The rows are grouped in 2 ways, from coarse to fine. Each group lies inside one group of the grouping before and may be the whole of it. The rows also spread widely along 2 directions, which tell nothing about the answers.
Known rows, each followed by its group in each grouping:
[  4   5  -9  23  14 -30   4  19   7  31  22  -2   9  -2  20   4  -3  -2
   3  -9  17  -6   0 -26   7  -4  10 -20  -1]
z673 zot
[  7  -7  -7  24  10 -34   5  20   1  20   8   5  11  -6  14   8  -6 -11
 -14 -11  17  -1  -5 -25   9 -11   9  -9   0]
z673 dudim
[ 22   4   1  29   6  -9   6  23  -7  20   1  10  12  28 -21 -21  -5   0
  -8  -9   8 -10  -9 -14  -1 -23  15 -20   2]
z187 gul
[ 19   7  -3  20   1 -13   6  24  -3  28  14  18  20  19  -1   1  -5   6
  -6 -14  13   4 -11 -26  -1 -20  12 -14  -1]
z187 feg
[ 16   3  -2  30   7 -22   6  11  -9  22   8  17  15   9   5 -13  -5  -9
   0  -2  10  -2 -17 -23   3 -15  12 -15  -4]
z187 gul
[ 13   5  -2  18  -4 -22   7  10  -6  30  14  19  21  11  14   6   0  -2
   1  -6  16  10 -16 -30   3 -17   9 -15  -4]
z187 feg
[  4   9  -8  24  11 -26   1  24   7  26  24   0  11   2  12   1  -3   1
  -1 -12  16 -14   0 -22   9  -7   9 -21   1]
z673 zot
[ 22   4  -1  30   4 -27  23  10 -13  24   4  20  14  10   3  -2  -6 -16
  -3   5   7  -4 -10 -21   5 -22   5 -17  -8]
z187 gul
[  0  -6   0  28   7 -39   4  -3 -10  23   6   9  19  -4  28  -4 -10 -15
   6   0  27  15 -31 -43   4 -11  19 -16  -2]
z187 gul
[ 23   8   0  32   8 -11  14  23  -6  17   1  14   8  25 -20 -14  -1   0
 -10  -8   2 -17  -5 -12   0 -20   9 -16   2]
z187 gul
[ 12   5  -5  27  -1 -20  -3  20  -3  31  14  15  20  15   7   0  -8   3
  -2 -12  19   9 -19 -26   0 -13  15 -15   2]
z187 feg
[  3  -8  -2  28   9 -37   5  18   3  21  12   3  12  -6  18   8  -7 -11
 -13 -14  22   3  -6 -24   9  -8   8 -10  -1]
z673 dudim

New rows. What belongs after each?
[-19  -6  -6  26  15 -54  -9   2   7  32  34 -12  20 -21  50   6 -12  -9
  14  -7  40  15 -28 -44   5   2  22 -20   1]
z673 zot
[ 15   5  -6  18  -2 -13   2  22   0  31  13  13  18  15   4   0  -2   2
  -2 -12  15   6 -15 -26  -3 -16  11 -16   0]
z187 feg
[  8  -3  -1  29   2 -27   7  10 -10  21   4   7  16   8   6 -12 -10  -9
   4   1  19   4 -24 -33   3 -11  16 -21  -2]
z187 gul
[ -9   1  -5  24  17 -35 -13  20   8  29  32 -10  11  -8  23  -4  -9   3
   3 -12  25   0 -14 -33   7   0  18 -20   4]
z673 zot
[  2   3  -3  22   3 -22  -4  10  -5  30  19  14  26  13  17   0  -8   1
   1  -8  25  18 -25 -39   1 -12  16 -18   3]
z187 feg
[ 10   6  -4  20  15 -31  -3  21   7  28  24  -4  11  -2  16   0  -2   0
   1 -12  13  -9  -2 -20   9  -5  14 -20  -1]
z673 zot
[ 18   3   2  27   5 -26  11  11 -14  22   5  13  12  10   2  -8  -4 -11
  -2   0  16  -3 -15 -25   4 -14  16 -13  -7]
z187 gul
[ 31   9   3  27  -5 -24  33  11 -19  30  -2  26  15  14  -3   2   4 -17
  -4  12   0 -11   2 -10   7 -24   4 -17 -15]
z187 gul
[ 28   8   2  27   5  -6   6  34  -6  16  -6  16  10  31 -30 -19  -2   8
 -11 -11  -2 -22  -3  -8  -3 -23  14 -22   0]
z187 gul
[  3  -1  -1  25  -3 -31  -2   6  -7  35  17  14  25   3  27   6  -7  -6
   8  -6  31  20 -28 -44   1 -11  16 -14  -2]
z187 feg
[ 17   2   0  26   5 -34  22  -6 -13  26  10  16  17  -1  19  -1  -1 -22
   5   7  20   7 -20 -33   9 -18  13 -19  -9]
z187 gul
[  5  -1  -1  33  11 -11 -24  28   5  16   4   3  16  19 -20 -33 -13  13
  -4 -24  20  -4 -31 -31  -5 -11  22 -20  12]
z187 gul
[ 20  16  -7  18   3 -39  35  12  -4  36  20  13  13 -10  23  20  10 -19
  -5  10   4 -15  19  -8  14 -11   3 -21 -17]
z673 zot
[ 19   2  -4  21   9 -31  15  21  -1  21   4  12  12  -4  13  12   1 -15
 -15  -3  10  -8   8 -14  14 -16   4 -14  -8]
z673 dudim
[  0  -5   2  28   7 -33  -1  -2  -9  22  12   6  17   1  17 -10 -11 -12
   7  -2  28  11 -36 -43   3 -10  19 -16   2]
z187 gul
[ -4  -5  -2  20  -1 -31  -9   2  -9  27  19  10  21   1  31   1 -12  -1
   9 -12  39  27 -35 -46   1  -7  18 -14   1]
z187 feg
[ 16   6  -1  22  -5 -25  18   5 -15  34  14  22  24   7  19  17  -2 -10
   4   2  18  14 -13 -30   6 -24   7 -14 -10]
z187 feg
[ 14   7  -1  24  -4 -20  -5  15  -6  30  16  14  18  13  11   4  -7   2
  -5 -12  19  11 -21 -31   0 -13  13 -15  -2]
z187 feg
[ 13   1  -2  31   7 -19  -2  13  -8  25   5  11  12  14  -6 -15  -8  -3
  -1  -5  11  -2 -22 -23  -2 -16  14 -17   0]
z187 gul
[ 16   4   0  28   5 -19   5  18  -8  23   3   9  12  13  -6 -17  -6  -6
  -1  -5  14  -4 -19 -21  -1 -16  13 -15   3]
z187 gul
[ 33  11  -1  28   6 -14  19  22  -8  23  -6  20   9  24 -20 -11   2  -9
  -8   2  -1 -18   3  -5   2 -24   9 -20  -7]
z187 gul
